All groups share one centre, and each spreads out both ways along 12 directions, with some noise.
Known rows, each followed by its group:
3,-4,-1,6,-6,0,12,14,-21,6,5,-9,-6,18,-7,3,22,6,14,2,5,-7 | q_600
7,7,4,21,-5,-20,-2,12,-7,3,-33,3,7,-27,3,-5,0,11,-1,5,-17,-17 | q_674
-3,-11,-9,-4,-1,2,-1,3,-2,-2,11,14,-2,9,-2,-5,-3,16,3,-10,3,8 | q_596
7,-25,7,-4,1,6,4,2,3,15,10,14,-24,-11,13,-20,-29,3,0,2,35,6 | q_836
5,5,1,-2,1,-12,7,4,11,11,-5,9,-3,-11,2,-2,0,-2,4,2,20,-5 | q_798
1,-3,1,-2,11,1,-12,2,10,4,-5,-8,-8,8,-3,9,4,-14,7,-5,-11,3 | q_674
-1,1,17,-7,16,0,6,9,3,10,-2,-11,-13,25,5,9,3,-22,13,-2,-6,-5 | q_600
-1,-8,-14,11,-8,7,9,2,-18,0,13,13,-6,0,-3,-5,9,17,-11,-1,3,2 | q_600
5,-15,15,13,22,19,-9,2,17,4,5,-1,-14,8,-11,14,7,-10,-1,1,-1,7 | q_798
-1,3,-2,-16,-5,-4,2,2,12,-2,3,0,3,12,1,-4,-15,-1,14,-3,11,11 | q_851
-1,10,2,-2,4,5,3,-11,32,1,25,5,-10,17,6,-14,-9,1,15,-11,12,22 | q_851
6,1,-22,-2,-3,-6,3,-5,8,9,-7,-2,-25,11,8,-2,-11,-18,-6,-6,-6,-5 | q_836
4,-5,-14,-5,12,3,6,-15,9,-18,6,-4,4,14,11,7,-10,-24,-3,-1,-16,22 | q_600
11,-15,-1,-7,-4,-7,-1,4,3,-3,-26,-8,6,7,1,22,5,-5,2,7,-13,-12 | q_596
-1,-8,-6,-10,6,-7,-10,5,11,4,-13,17,-4,6,-1,-5,-26,10,-2,-15,-2,-9 | q_851
6,-6,3,-5,10,-5,-16,-18,11,-17,6,-13,23,7,2,-6,6,15,20,-15,-10,3 | q_798
8,-12,-13,-13,-3,-10,-3,-4,4,-1,-6,5,6,-10,1,-2,-11,3,3,-1,21,-2 | q_600
0,-5,6,31,-5,19,-3,1,-20,3,0,-3,-15,-20,-4,-4,4,1,-25,12,-7,-7 | q_596
0,3,4,3,6,-1,7,2,-10,-2,0,-5,7,-2,-2,6,10,-9,-1,6,1,-1 | q_798
1,14,9,18,3,3,6,-2,2,0,7,-14,-4,-8,4,2,19,-18,4,12,-8,16 | q_851
14,-18,-16,-10,-8,-10,18,6,16,-1,2,15,3,32,-4,18,20,19,18,-5,15,1 | q_596
-5,15,9,-3,-1,2,-26,-13,22,-11,-7,-4,26,-30,-9,1,-7,3,-6,3,-1,6 | q_674
-1,-12,2,2,5,0,-3,13,-1,14,-1,19,-15,18,-7,-10,-10,28,3,-18,5,-22 | q_600
-13,-1,-10,-3,9,7,-22,-6,9,2,22,18,-9,-9,-2,-12,2,12,-5,-18,-6,18 | q_674
8,3,7,10,-13,-5,19,6,-9,15,-7,-2,-13,-1,5,-5,2,4,-3,9,15,-23 | q_674
6,-5,8,11,4,12,3,-8,-4,11,17,-12,-20,2,5,-11,6,-8,2,1,12,-3 | q_674
-1,7,3,5,-7,7,-12,-8,11,-3,-1,-2,6,2,-9,-1,-3,14,-6,-5,-5,-9 | q_836
-7,4,-5,-27,9,-7,-7,-9,25,-8,-3,14,14,13,0,13,-9,0,-1,-13,-8,3 | q_674
-4,-9,9,4,29,11,15,-8,-28,-11,14,-5,3,17,9,-2,-8,-17,-11,-2,-11,-5 | q_596
-6,2,-4,-3,7,0,9,5,-12,-4,4,8,7,7,-4,1,-3,1,-6,-2,1,-2 | q_798
5,-7,-2,-4,3,-6,0,-1,6,-3,-6,3,-1,-1,9,-2,-12,-4,3,-1,-2,5 | q_836
3,8,-8,15,2,-1,-4,-4,20,-3,9,2,-2,19,-7,-12,0,18,13,-17,-7,6 | q_851
3,7,-7,-10,-16,8,6,-6,7,-2,6,-9,8,1,-14,12,4,-8,-3,13,31,2 | q_798
-5,10,-5,-3,-6,0,-4,-5,4,-3,8,3,10,-11,-6,-4,4,8,-2,-1,10,4 | q_674
3,5,-13,15,-3,0,-10,2,-2,9,-7,-8,-19,-6,-5,-2,10,-8,-4,-2,-11,-4 | q_836
-1,-7,-2,-9,2,-1,4,3,3,3,8,4,-11,5,9,-5,-9,-8,8,-1,5,15 | q_836
8,-31,-15,-14,3,-7,6,20,5,11,1,18,-20,-7,8,5,-4,-12,13,7,24,29 | q_836
17,-36,-4,-14,20,-8,4,-15,-18,-11,0,-10,12,-23,23,8,11,-24,4,12,9,11 | q_836
-11,11,-18,-9,-21,8,8,-4,-29,-17,18,-13,17,7,-3,-18,-22,-1,-2,6,10,16 | q_851
5,9,14,-11,-19,-3,17,1,14,-2,0,-6,11,10,5,-6,-21,3,15,12,24,4 | q_674
-10,4,-10,-18,1,22,-11,-17,8,-5,16,-1,1,5,-14,7,-13,-14,-22,-3,14,1 | q_798
-13,6,16,4,1,5,-14,21,4,9,-4,12,-3,-11,-12,-8,-15,12,3,-2,5,5 | q_600
0,-4,-1,-13,7,-2,15,-1,-4,4,0,8,-6,8,8,6,-7,-14,-9,1,6,-7 | q_674
-1,-7,13,-1,-8,12,-15,0,11,0,-1,-6,-3,-6,0,4,-5,1,0,8,-6,11 | q_851
4,-11,-8,2,-6,6,5,-1,-6,2,6,6,-9,-12,2,-1,-1,0,-9,9,16,6 | q_600
4,-10,7,-7,15,11,-4,-7,28,1,-5,17,-3,9,-7,8,-26,0,-15,-6,16,-14 | q_836
3,-1,3,8,24,-12,4,4,5,-9,-10,15,19,-6,-1,-3,-10,5,4,-7,1,1 | q_851
-2,8,28,5,4,19,-21,-22,28,-5,14,-21,-2,19,5,-4,1,8,7,-11,-27,-1 | q_596
-1,5,9,-6,-9,2,1,-4,10,11,4,-1,-7,-7,2,1,5,1,0,6,16,-4 | q_836
-3,14,14,-1,35,-12,-20,-9,9,3,-11,-9,6,-7,1,-14,-14,-12,5,-21,-11,-20 | q_596
8,-9,6,8,9,1,-2,4,4,10,-2,-2,-13,0,0,-2,0,-3,5,-1,7,-7 | q_836
9,6,10,12,-2,8,-7,-23,11,-8,-1,-30,-1,4,11,-1,5,-10,0,3,-25,-3 | q_851
6,-3,-18,2,3,3,12,-5,0,-4,12,-1,-1,11,-5,-3,-5,-9,0,-1,18,9 | q_851
-8,14,12,-4,8,1,6,-2,0,5,6,4,5,3,-5,3,8,-1,-3,-2,9,-11 | q_674
0,-3,-9,-5,-9,5,-10,-4,5,3,7,-2,-7,5,-6,-2,1,6,2,-5,6,1 | q_798
-8,4,1,12,18,11,-13,-10,-19,-16,21,-16,12,9,-5,-15,6,3,5,-14,-23,10 | q_798
-1,7,-8,5,-6,7,-4,-16,5,-4,21,-3,4,-5,-5,4,34,9,-2,-2,2,8 | q_600
0,4,7,6,-1,-3,-13,5,6,5,-18,-3,-5,-12,1,-6,-15,0,-3,0,-14,-6 | q_798
-5,17,-4,-22,2,-5,-15,-8,20,13,-8,-6,-7,-21,-3,4,-9,-30,-8,1,15,-3 | q_596
9,0,-12,11,-8,-16,22,10,-7,0,-10,10,-1,-13,8,-10,-8,0,2,10,12,8 | q_798
4,-1,-1,10,3,-9,6,9,-2,5,-9,7,-6,-15,5,-5,-3,-2,1,4,3,4 | q_798
8,-8,3,-8,-5,-3,10,-3,-7,12,-1,-10,-22,8,21,-12,-18,-14,3,2,4,-10 | q_836
-7,14,4,-3,10,-4,4,6,4,1,6,4,5,4,-4,-7,-7,-4,7,-5,10,5 | q_851
8,-18,-7,9,13,12,-8,8,-22,-20,-11,-31,14,6,-13,14,-9,-32,3,15,-10,16 | q_674
3,1,-7,29,8,7,-19,-2,-8,-19,-4,-13,19,-20,-16,-7,-1,4,-2,1,-12,13 | q_798
-3,15,5,-17,5,-23,-3,8,-1,12,-22,-4,6,8,-4,3,0,0,11,-13,-2,-35 | q_600
-1,-7,-1,-2,-5,4,5,3,-22,-7,-2,-8,6,-6,4,-1,-9,-10,-5,12,1,5 | q_851
12,-23,-9,-2,17,6,-4,6,13,16,-4,3,-31,10,-5,16,3,-22,-2,-3,11,-3 | q_836
-8,2,-9,-8,16,-11,-1,8,-10,2,-2,17,5,-15,-1,-7,-10,-3,-3,-8,10,2 | q_596
-3,5,-2,13,4,11,-18,5,-7,7,0,-15,-13,18,-20,-10,-5,5,4,-15,-7,-18 | q_596
0,-9,14,-12,24,-2,-10,-11,13,1,6,4,0,-2,11,1,3,-5,5,-12,-6,1 | q_798
-7,2,-13,-1,-5,5,-16,7,1,-3,0,-10,-14,24,-5,6,2,-8,7,-10,-36,16 | q_836
-4,-11,-1,-12,-6,-1,-3,13,-11,10,-4,8,-7,-15,-1,6,2,-4,-4,8,15,2 | q_600
-3,6,27,5,13,4,-2,9,19,10,-3,5,-5,0,-4,11,10,-4,6,2,1,0 | q_596
22,-5,1,22,4,2,6,-25,22,8,8,-15,-27,6,18,5,35,-7,2,-1,-16,-6 | q_851
-3,1,8,16,-5,6,1,9,-12,4,-1,5,-4,-14,-4,-8,-6,6,-10,8,3,0 | q_600
3,2,-3,10,11,2,-6,4,4,-10,-3,-8,13,11,-16,7,8,3,11,-5,-7,4 | q_600
5,-7,-25,5,-14,6,10,-3,-1,-19,10,6,13,19,-10,-1,-8,16,1,-1,7,14 | q_596
-3,-1,-7,-27,-2,14,1,-23,13,-12,31,-9,12,18,-3,4,-4,-11,4,-1,25,18 | q_674
-2,12,-3,12,-3,4,4,-10,-8,3,26,-6,-8,5,2,-29,1,12,7,-11,10,0 | q_596
5,0,-6,1,-4,-8,10,-23,-2,-4,20,2,1,2,21,-20,8,19,5,-11,-1,-4 | q_851
-7,16,1,9,-2,-2,7,9,-16,1,-5,-4,0,7,-5,-5,-1,0,-4,0,-12,-11 | q_600
-3,0,-7,1,-12,9,-2,7,-3,4,-7,6,-4,-3,-17,8,-6,3,-17,7,13,-10 | q_674
6,-3,-9,-2,9,-1,-12,1,21,7,-9,2,-6,12,-18,13,5,1,2,-12,6,-14 | q_596

New rows. What belongs after each?
1,3,-13,0,10,-1,-7,-15,0,-10,-4,-5,8,-11,0,9,8,-16,-14,0,-12,1 | q_836
-8,3,-2,6,-2,10,-23,1,-8,-4,6,-13,6,-20,-14,0,11,-3,-1,4,-4,17 | q_674
-4,13,-7,-18,-12,-9,8,-9,-2,7,7,-2,-3,-4,11,-10,-5,-6,0,-2,14,-5 | q_798
3,-3,-11,-22,11,-12,11,5,0,1,-8,1,3,13,0,9,-10,-22,7,-1,15,-4 | q_596
9,-8,18,-7,11,-5,14,-23,-4,-3,26,-11,7,-7,28,-21,4,-2,17,1,20,6 | q_836
-9,-6,-1,-18,-17,12,-8,-10,-19,-5,19,-14,4,-6,5,1,13,-2,-1,8,0,12 | q_836
-8,10,9,2,-1,-4,11,14,-4,11,15,6,-8,3,3,-20,-6,6,18,-2,18,11 | q_596
-13,0,11,29,6,29,-9,15,-2,14,19,15,-26,1,-22,3,17,12,-16,-2,-2,3 | q_600
1,-4,9,-17,4,-13,-5,1,7,2,-6,4,10,-10,8,-3,-6,4,13,-2,12,-3 | q_600
17,-4,10,11,-18,13,6,-9,0,-12,-5,-32,14,4,-6,-4,-19,-5,6,20,21,-5 | q_674
2,4,4,21,-8,-5,-8,11,3,16,-13,8,-19,-20,-3,-10,2,13,-2,-1,-4,-10 | q_674
13,-23,-19,16,-2,6,8,3,-13,-11,-4,-1,0,-2,-3,14,10,-5,-9,13,-5,12 | q_798
-2,9,0,-12,-12,-5,-6,19,14,11,-10,-4,-7,11,-13,-13,-36,-1,18,-3,25,0 | q_600
4,-5,-5,-1,-5,1,-4,0,-2,14,0,2,-8,-7,-10,3,15,8,-4,-2,20,-18 | q_600
-5,11,-7,7,-1,0,-3,6,-3,2,-2,6,0,-1,-13,-5,-5,8,-7,-4,1,-8 | q_600
-8,11,6,13,11,3,-1,9,-16,9,5,0,-4,-11,-9,-13,-2,-4,-4,-2,7,-4 | q_596
8,-3,-8,19,-3,11,1,-5,6,-13,-4,0,7,-1,-9,3,-11,4,-13,6,-2,4 | q_596
18,-29,-6,-11,4,-4,-10,-14,19,-2,-9,5,0,-13,8,0,-16,2,0,-2,19,-3 | q_600
9,2,1,-1,9,-2,7,-7,24,4,1,5,5,8,-10,14,16,2,4,-3,21,-12 | q_836
-4,2,-10,-2,-6,2,-7,-1,2,-5,2,4,2,-2,-3,-6,-14,3,-4,-3,-1,8 | q_851
2,5,-5,5,-12,10,4,2,-1,-5,-1,-11,5,12,-16,6,-5,-2,-4,8,9,-3 | q_798
3,-3,-11,-6,-5,-1,-1,-10,4,-1,6,-2,-1,2,1,2,11,2,0,-3,2,-2 | q_600
3,14,-16,-2,-7,-6,0,6,1,1,-17,-15,1,9,-15,0,-22,-18,2,2,12,-10 | q_600
2,0,-4,-7,4,-14,14,-1,-18,-6,-9,0,13,3,11,6,6,-4,0,1,-10,-10 | q_674
-3,1,4,-14,18,-17,3,3,-1,3,-6,7,5,-7,9,-3,-7,-10,7,-5,4,-3 | q_596
9,-16,-20,8,2,11,3,-7,-2,-6,11,3,-4,-3,-8,7,8,-5,-10,5,14,12 | q_600
-3,-6,22,-3,18,6,-14,15,22,-7,-15,6,16,-7,-14,12,-25,-9,4,6,8,12 | q_851
3,3,-5,0,-13,8,7,-6,8,-10,6,-8,8,9,-4,-5,-19,-3,2,8,15,11 | q_798
9,1,14,4,0,-7,6,-13,3,-7,-7,-16,6,4,21,-7,-5,-1,8,2,-16,-9 | q_600
-9,20,-9,-13,-11,-5,-5,-6,7,1,5,-1,4,0,-2,-1,4,0,0,-6,-2,2 | q_600
-1,3,8,-7,-14,2,2,-2,10,5,8,-1,-5,-2,8,1,8,2,7,7,5,10 | q_596
7,-8,-9,-14,-13,-11,10,-5,4,-6,-8,3,7,-5,16,-1,-14,-1,2,7,4,7 | q_798
-11,5,11,-10,5,-23,23,21,-21,10,4,21,-1,-4,21,-11,10,8,17,-1,-2,8 | q_798
-16,19,9,1,-3,-1,-9,13,-10,7,0,0,0,-12,-5,-12,-3,4,2,-3,-5,1 | q_798
-1,-4,4,-9,2,-6,10,12,-16,8,-4,-6,-5,10,3,9,12,-11,9,4,1,-6 | q_600
-6,-13,-5,-5,14,6,1,8,-8,2,-2,19,-5,-1,-4,16,2,-8,-19,1,-3,1 | q_798
3,2,-9,-2,14,-13,9,-2,3,20,5,15,-19,-14,6,-3,17,-9,-4,-7,21,-12 | q_798
4,-4,-9,-12,-2,-1,-18,-6,15,-22,0,-22,25,23,-9,7,-1,1,26,-7,-15,20 | q_674
17,-19,-15,8,-18,11,7,-12,-7,5,8,-11,-19,3,2,4,18,2,-7,8,14,-9 | q_600
1,-10,-11,-10,-2,-6,10,3,-6,1,8,19,7,-12,-1,0,7,10,-1,2,29,6 | q_851
-5,0,1,1,4,-2,-3,5,-13,-3,-4,5,12,5,-8,-10,-11,17,1,-9,2,-14 | q_851
-4,4,2,-7,13,-3,-16,-9,25,8,-3,18,-3,-19,-2,1,-3,3,-11,-10,5,-7 | q_851
9,2,9,2,-4,-18,15,1,-10,2,-11,-7,8,-20,18,-11,1,-2,11,11,10,-6 | q_836
11,-1,11,-4,7,-12,-11,-18,17,0,-8,-15,5,-12,15,-6,3,-4,12,-5,-6,-8 | q_798
-1,10,22,20,4,5,7,15,-1,9,11,-11,-10,9,-3,-11,9,1,22,3,1,9 | q_798
4,-14,-14,-16,-4,2,9,-6,-26,2,-7,-9,-7,-2,7,6,-11,-22,-19,9,12,-18 | q_851
-2,-8,-4,-21,-12,-10,-17,1,15,0,-8,6,-1,-2,10,-7,-18,12,12,-9,-8,9 | q_596
1,-1,-8,10,-5,-3,-2,5,-4,5,1,6,-8,-18,2,-17,-8,7,-1,1,10,7 | q_836
-2,16,11,-23,-1,-21,-4,3,19,5,-6,-7,11,19,4,-11,-11,9,34,-15,6,-10 | q_600
-10,11,2,-16,3,-18,15,17,-13,10,4,9,4,15,-2,-8,4,8,21,-10,17,-10 | q_600
0,9,-1,1,-4,5,4,14,17,20,4,-7,-30,18,-9,10,11,-20,12,3,6,10 | q_851
-24,12,36,-6,-5,4,-9,25,-38,-7,-9,-8,26,-15,-5,-10,-21,8,4,13,-11,2 | q_851
-8,23,-1,6,-4,-3,-19,-9,-7,3,-11,-12,3,-49,0,-15,-13,-17,-19,8,0,-3 | q_596
-3,-1,-3,2,5,8,5,4,-8,1,8,1,-4,8,-8,0,-4,-6,-5,0,8,2 | q_596
-4,23,10,19,3,8,-15,-17,12,2,4,-8,1,-13,-10,-7,10,8,-13,-6,-5,-16 | q_836
12,-20,21,18,4,16,-13,7,2,8,-12,-16,-11,10,-14,18,18,7,2,5,-6,-23 | q_851
6,7,5,-14,0,-12,0,-5,14,-5,-7,-15,13,0,7,-3,-12,-13,19,2,8,5 | q_600
1,-6,-3,-18,15,-7,-7,5,11,0,-13,4,6,-9,-2,8,-18,-19,2,1,12,6 | q_600
13,-12,-31,-19,-16,-6,-9,-24,16,-6,0,-4,2,6,3,2,0,8,-1,-10,6,-5 | q_600
-11,6,-25,12,-4,0,7,16,-14,-1,12,19,-9,7,-8,-18,-14,10,-2,-9,1,20 | q_851
5,-18,-3,-1,9,-6,-10,-20,9,-4,-2,21,1,-29,18,1,10,15,-18,-6,-12,-3 | q_596
-17,18,-3,-8,-12,3,2,6,-24,-6,0,-3,14,-8,-7,-1,-9,-7,-12,10,-1,3 | q_798
-11,26,2,-6,-15,1,-9,3,12,0,-14,-10,2,15,-10,15,3,-4,-5,-1,-29,-11 | q_836
-5,-12,7,-11,3,11,-10,10,1,4,6,13,11,5,-27,2,-6,25,3,-7,36,-14 | q_851
-3,6,-6,12,7,11,-4,-4,2,2,9,0,-7,6,-14,-6,-2,2,-9,-8,5,-6 | q_851
6,-1,30,15,3,10,7,-2,8,5,1,-13,-11,7,11,0,1,-7,3,10,-9,-3 | q_596
-6,14,-10,2,3,-6,8,12,5,9,-2,12,-12,7,-3,-3,-11,-10,-1,-5,0,6 | q_836
-8,20,-16,4,-11,4,9,-7,-23,-7,9,-15,4,-15,0,-3,3,-24,-15,14,0,13 | q_851
7,1,-2,-16,-6,-20,16,-11,-1,4,9,-4,-3,-1,30,-23,-8,-2,20,-4,13,3 | q_596
-10,7,12,-2,-4,-2,-21,12,4,5,-14,4,7,-14,-9,-1,-3,14,2,-3,-10,-6 | q_600
2,-2,-8,-1,10,3,14,-12,2,-9,15,1,-2,8,12,-1,-7,-19,-3,2,-1,18 | q_600
-4,4,2,9,10,6,5,8,-5,-7,-9,-4,-4,10,3,0,-27,-23,-9,6,-21,9 | q_600
-1,-15,17,20,10,15,-6,16,-5,9,-1,10,-15,-6,-8,0,-3,7,-8,3,0,-1 | q_600
12,-7,-16,6,-20,0,-7,-10,-15,-4,10,-32,-3,-1,5,-9,23,1,20,3,-3,9 | q_674
-1,0,0,4,-8,0,-4,8,-14,0,-19,-3,6,-9,-10,4,-7,4,-11,6,-2,-17 | q_836
5,-7,-11,8,3,1,3,-7,-29,-10,8,-16,7,7,0,-12,5,4,4,-5,-4,-5 | q_836
8,-28,-16,-15,-8,-5,15,11,-4,-2,-16,23,-3,8,5,24,-1,2,-12,9,1,-1 | q_798
-3,-7,-4,-14,17,0,5,5,11,6,4,18,-6,6,-5,14,0,-11,-5,-4,16,2 | q_596
0,9,1,10,11,3,2,0,8,0,6,0,1,0,-9,0,5,-5,2,-1,8,4 | q_851
-7,18,-11,4,1,-6,6,-10,-10,-5,8,4,9,-19,4,-10,7,-3,-10,-1,1,4 | q_851
0,5,-1,11,-6,5,-12,-21,-4,-12,6,-10,7,-8,6,-21,-14,14,-9,-8,-14,-5 | q_836
